There are 3 ways to turn a row about zero (a turn may also mirror it). The second row of each pair is the first, turned, with some noise. The first 30 pairs use one turn. New pairs use 3 turns, one after the other, and a turn may come again.
Some pairs, each with its turns in order after it:
[ 18.4 -13.1  -7.3  15.6 -10.4  23.2  -1.0  -9.2 -23.0]
[ -8.1  16.0   3.9   4.0   6.2 -12.4   3.3 -33.0 -17.0]  (0)

[-24.2  11.9   1.0   3.6  25.6  24.0  38.5  24.0  -7.7]
[-17.1   6.3 -19.3 -10.8 -29.9  41.7  18.2  11.9   1.1]  (2)

[-12.7  15.5  -1.3   0.6   6.8 -13.7  -0.9 -28.5  28.5]
[-24.4 -13.6 -15.4  20.3   5.4  -7.0 -20.1 -20.3  -0.8]  (2)

[ 23.6 -53.2   5.3   3.0 -18.2  -7.2  15.9   8.0  37.8]
[  0.6  39.4 -25.3  -3.1  27.0 -26.7  26.6  32.6 -14.8]  (0)

[-49.3 -28.8 -47.1  -5.8  45.8  -2.2   1.3  -6.2 -19.8]
[-20.4 -69.8  10.4   5.7  -0.7 -36.5  -5.5   8.6 -29.9]  (0)

[ 40.0 -14.8  32.1  30.9 -21.5  23.1   4.9 -37.1  -1.1]
[  9.4  41.3  27.9   1.9 -13.1 -26.4 -17.3 -25.7 -43.9]  (2)

[ -3.4 -28.0  -8.7 -38.4  25.8 -16.1 -39.1 -28.8  -6.3]
[ 24.9 -25.2   5.6 -34.8  -7.6 -49.3 -21.4   5.5   5.7]  (0)

[ -9.2 -66.4   5.1  20.6  62.7  35.2 -11.9   5.0  -1.7]
[ 29.2 -19.2 -32.6  29.0  55.7  36.4 -35.8 -34.0 -24.4]  (1)

[ 66.4  -5.9   8.9  25.6 -51.5  16.4  12.9   9.7  64.8]
[ 20.3  81.2 -37.0  26.6  21.3   3.2  53.5  -3.8  16.0]  (0)

[ 52.5 -66.4   7.5  66.4  45.7   1.3  18.4  -1.6   7.4]
[ 50.6  -7.5  45.4 -18.7 -71.3  12.5 -41.6 -41.8 -19.4]  (2)

[ -8.3 -16.1  -6.0  -0.6 -21.5  15.1  14.9  -6.4   0.9]
[-16.4  -5.2  11.9   0.6 -12.9  12.8 -19.3 -17.4   2.8]  (1)

[ -6.8 -27.3   6.1  18.4  15.0  48.8 -32.5  66.4  -1.4]
[ 25.7  37.5   7.5 -50.0 -30.6   9.5   0.4  16.6  59.3]  (2)

[-13.2  16.2  10.0   4.3  -5.2  51.9  -9.8   8.5 -20.1]
[ -2.0 -23.0 -18.7 -48.0   8.0  16.3 -11.6  -8.6  14.0]  (1)

[ -3.4 -16.7 -22.4   9.6   6.3  -1.5  -0.7  66.4  35.0]
[ 36.1  -1.1 -29.4  10.3 -40.7 -17.2 -12.5 -22.0 -42.4]  (1)

[ -6.1 -66.4   5.0  23.9  42.0  10.4 -66.4   1.6  -4.5]
[ 42.1  -1.9  -4.5  13.5  51.7  58.1  -6.3 -12.2 -54.0]  (1)

[ 41.3   1.6  66.1  -3.7  -5.5 -64.4  -3.9  -7.6 -66.4]
[-16.8  57.8  -6.6 -50.9 -49.1   9.3 -77.4   3.8  -2.7]  (0)

[ 66.4   4.2  -3.5  -0.7   8.6   1.9   6.3 -11.8   1.6]
[-12.0  62.8 -19.0   3.7   9.3   0.6  -1.9   0.8  13.6]  (1)

[ 13.7 -27.9  -4.4  12.0  -3.2  30.7  -2.8 -66.4 -18.8]
[-29.6  12.7  59.1  -7.6   4.2 -11.1  -3.8 -35.9 -33.1]  (2)

[  6.9  -5.2 -29.1  42.2  -8.6   0.3  -5.0 -27.9 -22.6]
[ 11.7  24.1  41.2 -17.7  23.3  -1.6 -26.8  -8.6   4.9]  (1)

[ 66.4  30.0 -21.6   1.8   4.0 -24.7  13.6 -66.4  28.7]
[  8.4  -9.4   7.3  41.3  44.7  15.1 -50.2 -46.1 -57.1]  (2)

[ 14.5 -19.4   6.4  -8.9  -2.7  18.5   9.4  -0.8  28.6]
[ -0.8  14.9 -12.3  -5.4  28.1 -13.8  22.1   5.0   9.6]  (0)

[  0.2 -17.5  24.7 -38.2 -14.9   3.5   0.8 -23.1 -28.3]
[ -4.1   8.0  21.8  12.7  14.0 -20.9  49.1 -11.2 -13.0]  (2)

[  7.5 -21.8   5.5  -2.0 -21.6  66.4  -1.0  -9.0   6.3]
[-22.7  -0.9 -13.8 -28.8  -5.2  40.7 -17.6 -42.8   7.5]  (1)

[  7.2  -9.5  17.7  49.7  -9.7   7.7  33.8 -26.2  43.6]
[-14.4  21.5   1.9  30.7 -47.2  -9.7 -50.0 -15.1 -25.3]  (2)

[-16.5   9.0  -9.9  -5.5 -25.5  -2.4  48.1  -6.0 -35.0]
[-17.2 -16.8 -28.3  -7.3   5.2  39.0 -16.2 -17.0 -38.6]  (0)

[ 43.8  13.9 -11.6 -33.4   5.4   5.8 -14.8  -4.9   8.5]
[ 13.9   4.5 -16.9 -25.5 -16.3 -12.1  22.6 -22.6  29.3]  (0)

[-60.9  16.3  19.5  10.8   3.8   1.7  -7.5   8.8   7.3]
[-41.3  -2.6 -36.0 -15.4 -21.6 -17.8   6.6  10.8  23.5]  (2)

[  3.0  -1.4 -31.3  24.7 -17.7 -11.6 -12.6  -7.0   7.3]
[ 19.4  21.2  33.4  -7.4  -5.6  -9.3  -5.4 -11.4  -9.2]  (1)

[ 66.4  54.2 -45.7  48.4  16.0  -1.1  31.8  10.3   6.8]
[-35.9  15.1 -43.8  55.6 -52.4   9.9  34.7 -41.8  28.1]  (0)

[ -1.5   8.0 -45.8 -19.5  26.1   7.0  20.6  48.8  41.7]
[ 47.0  -3.0 -38.7  22.0 -48.1 -22.9  -0.7 -28.0   8.9]  (1)

New pairs. What belongs after each?
[-13.8 -19.7  -8.9   6.3 -15.2  -4.4 -23.9 -12.3   6.8]
[ -6.7  27.7  -7.5   6.8   1.1  13.8 -10.5  21.3   8.7]  (0) (2) (1)

[  5.8 -24.4 -13.7  26.4 -41.2  51.0 -14.1   1.1  51.5]
[ -4.5 -62.6  -5.2   2.6  50.3  20.7 -31.6   1.5  28.1]  (2) (2) (2)

[  6.9 -16.9   3.9   5.7  -4.8  11.4 -39.3   1.1   7.5]
[ -9.9   5.2  -0.7  10.8   8.6  11.8 -11.2  -7.1  35.8]  (1) (1) (2)

[  8.9 -23.0   4.8   4.8   8.0   7.3 -60.4 -10.3 -44.6]
[ 14.0 -65.6   8.3   3.1  -3.2  10.7  -2.6  -9.7 -43.1]  (0) (2) (2)

[-28.3   2.2 -32.8  -8.1 -23.9  29.7   2.4  22.4  -9.7]
[-12.5  24.8  -2.2   7.3  -7.8  -8.0  32.3  18.6 -39.9]  (0) (2) (2)

[  6.4 -29.7   1.8   6.9 -31.6 -23.6   7.3  24.5   3.5]
[ 14.1  -3.0 -36.9  -2.5 -22.2   1.5 -29.2   7.0  16.9]  (0) (2) (1)

[ -6.8 -13.6  -7.4  47.9  48.7  -5.6  -5.9 -38.8 -11.0]
[-15.2  27.1  27.0   8.8  12.2  52.6   9.9 -10.5  42.5]  (1) (2) (1)

[  2.3   3.5  -6.8 -25.4 -16.6  -2.9  -0.9  23.1  -8.2]
[-16.5   2.6 -15.0  -9.3   3.2  -3.1 -17.5   3.7  26.0]  (1) (0) (1)

[  2.7  -5.1  34.7  37.3 -11.4 -12.3  15.7 -12.3 -66.4]
[ 21.3  59.2  10.3 -23.1  22.8 -27.6 -28.0 -14.2  30.7]  (0) (0) (0)

[  1.3   1.9  16.6   8.9  -0.6 -21.3 -36.4  18.5  -1.8]
[  1.3 -26.7   6.5   5.4 -29.6  -2.9 -11.8  21.2  13.3]  (0) (1) (1)

[-66.4   1.5  -6.9  49.5  -3.3 -20.3  19.2  31.5  18.6]
[-27.6   7.9 -12.4 -20.2 -78.7  10.9  22.0  29.4   2.7]  (0) (2) (1)

[-16.3   2.8  27.6  13.7   0.5  -7.1  32.7  28.7   8.4]
[  4.1 -13.5  -6.1  -8.9 -45.5  -1.0  14.8 -20.0  12.8]  (0) (2) (1)

[ -6.5  18.9 -52.6   2.1  14.6 -24.9 -66.4  24.9 -18.0]
[-29.2  -9.0 -30.6  -8.8  53.0  28.2 -18.9  56.1  25.0]  (1) (1) (2)

[-23.2   0.2 -50.7  -7.3  66.4 -18.6  -4.1 -44.0  66.4]
[ 12.3  -6.4  -9.3 -72.2  15.7 -42.7 -18.2  11.9 -77.5]  (0) (1) (2)

[ 24.4  -4.5  48.5  20.0  26.9  22.8  15.5 -23.5 -11.6]
[ -7.0 -29.0 -11.4 -36.1 -24.3  19.5  39.8   1.7 -20.9]  (2) (2) (2)

[-14.8   5.1  17.5  -9.3 -23.0  16.0   2.9  13.3 -16.2]
[ 14.6 -17.0   0.0  17.4   2.9 -21.1 -10.1  20.7   7.5]  (2) (1) (2)

[-17.2  44.4 -15.0  17.8 -17.3 -21.7 -53.0  -4.7  66.4]
[ 53.9  26.9  11.3   1.3 -10.6  25.0  -1.4 -20.6 -78.2]  (2) (1) (2)

[ 16.8 -12.1 -30.1   5.7  -1.3   2.0 -17.0   1.3  -5.3]
[ -5.3  -6.1 -14.8   9.7  -8.4 -11.6  34.1   2.9  -4.9]  (2) (0) (1)

[ 22.5 -39.5 -38.5  24.0  23.2  -9.3  53.5  19.5   1.3]
[ 57.3   1.0   5.7  -1.7 -16.3 -61.8  -1.9 -15.7  12.8]  (0) (1) (2)

[-10.1  54.3  62.6 -33.7   2.2  49.7  31.5  -3.0 -26.7]
[  7.1 -23.4   8.1  23.0  64.4 -52.7   2.5 -38.3 -53.5]  (2) (0) (0)

[ -1.0  -2.1  11.0 -15.9  -3.0  25.6 -18.2  -2.1  21.7]
[  4.6  14.1  -0.3  26.8   5.1 -18.6  23.0   5.1   2.4]  (2) (0) (0)

[-15.9  21.6  37.4 -19.6 -17.4  -6.2   8.3  -4.6 -32.3]
[ -4.5 -13.4 -13.5 -11.6 -10.0  19.1 -52.9  -8.3 -11.8]  (2) (2) (1)

[ 29.1  23.7  -2.1 -25.6  -3.7  57.3  58.3  43.8 -12.5]
[ 44.6 -28.1 -25.2  23.5  33.1 -13.8  34.7 -29.8 -61.0]  (1) (2) (1)

[  5.0   5.4 -16.8 -17.6   9.5 -14.0  37.3   4.5  13.0]
[-14.8 -10.0   0.4  21.1   0.4   5.5 -41.7  -1.7   6.2]  (2) (0) (0)

[ 12.3 -26.2  12.6 -59.3  32.3  -9.2  -6.5   8.4  -7.1]
[36.1  3.8 16.4 29.8 10.4 31.1 35.2 17.7 29.3]  (0) (0) (2)

[-10.9   9.4  -6.1 -14.4  20.2 -20.0  47.1  11.2  16.0]
[ 28.0 -13.4  15.4 -12.4   1.2 -42.1  -8.2   8.1  21.2]  (1) (2) (2)

[-11.5 -12.7 -55.1   0.0  -4.9  18.2   2.2  27.3  -6.5]
[ -5.2  -6.0 -11.4 -33.4 -12.7 -36.5 -10.0  -7.9  38.7]  (0) (1) (2)

[ -8.5  -8.7  66.4  -6.3 -27.3 -35.1  -9.8 -27.0  -1.9]
[ 17.5  17.6   7.0  29.0  30.7  62.4  10.4  27.2 -10.1]  (0) (1) (2)

[ 44.5 -23.3  -7.6  -8.2 -37.2   3.3  10.7 -32.5  21.4]
[ 14.2 -39.2 -28.0 -17.9  -1.4  37.0  34.2 -15.9  10.3]  (2) (1) (2)

[ 34.5  15.4   7.7  -7.4   3.7 -22.6 -48.8  -7.6   8.9]
[  3.5   3.7  -8.4 -10.6  18.6 -52.3 -26.4 -20.7   7.5]  (2) (2) (0)

[  1.4 -28.4   4.7   0.4   2.4   3.0  -4.1  -7.6 -21.2]
[ -5.1 -11.3  -6.4 -16.3   0.2 -23.1  10.3 -19.0   5.0]  (1) (1) (0)

[  1.4  29.9  11.0 -36.1   0.2  23.2  10.6  21.4 -21.7]
[  1.9 -18.9   6.6  29.0  26.0 -14.4 -38.3  -6.1  18.1]  (2) (1) (2)

[ 15.8  -2.9 -66.4   8.9  10.8  38.2  19.6 -14.3   8.0]
[  3.9  -1.4 -32.2 -29.0 -25.2 -43.5 -25.2 -40.9  -1.3]  (0) (1) (2)

[-23.9 -22.0  -9.7  19.4 -27.9  21.8 -42.1   7.1   1.0]
[-34.1  -9.0 -12.4  11.2  16.0 -31.6   2.4  17.7  38.3]  (1) (2) (1)

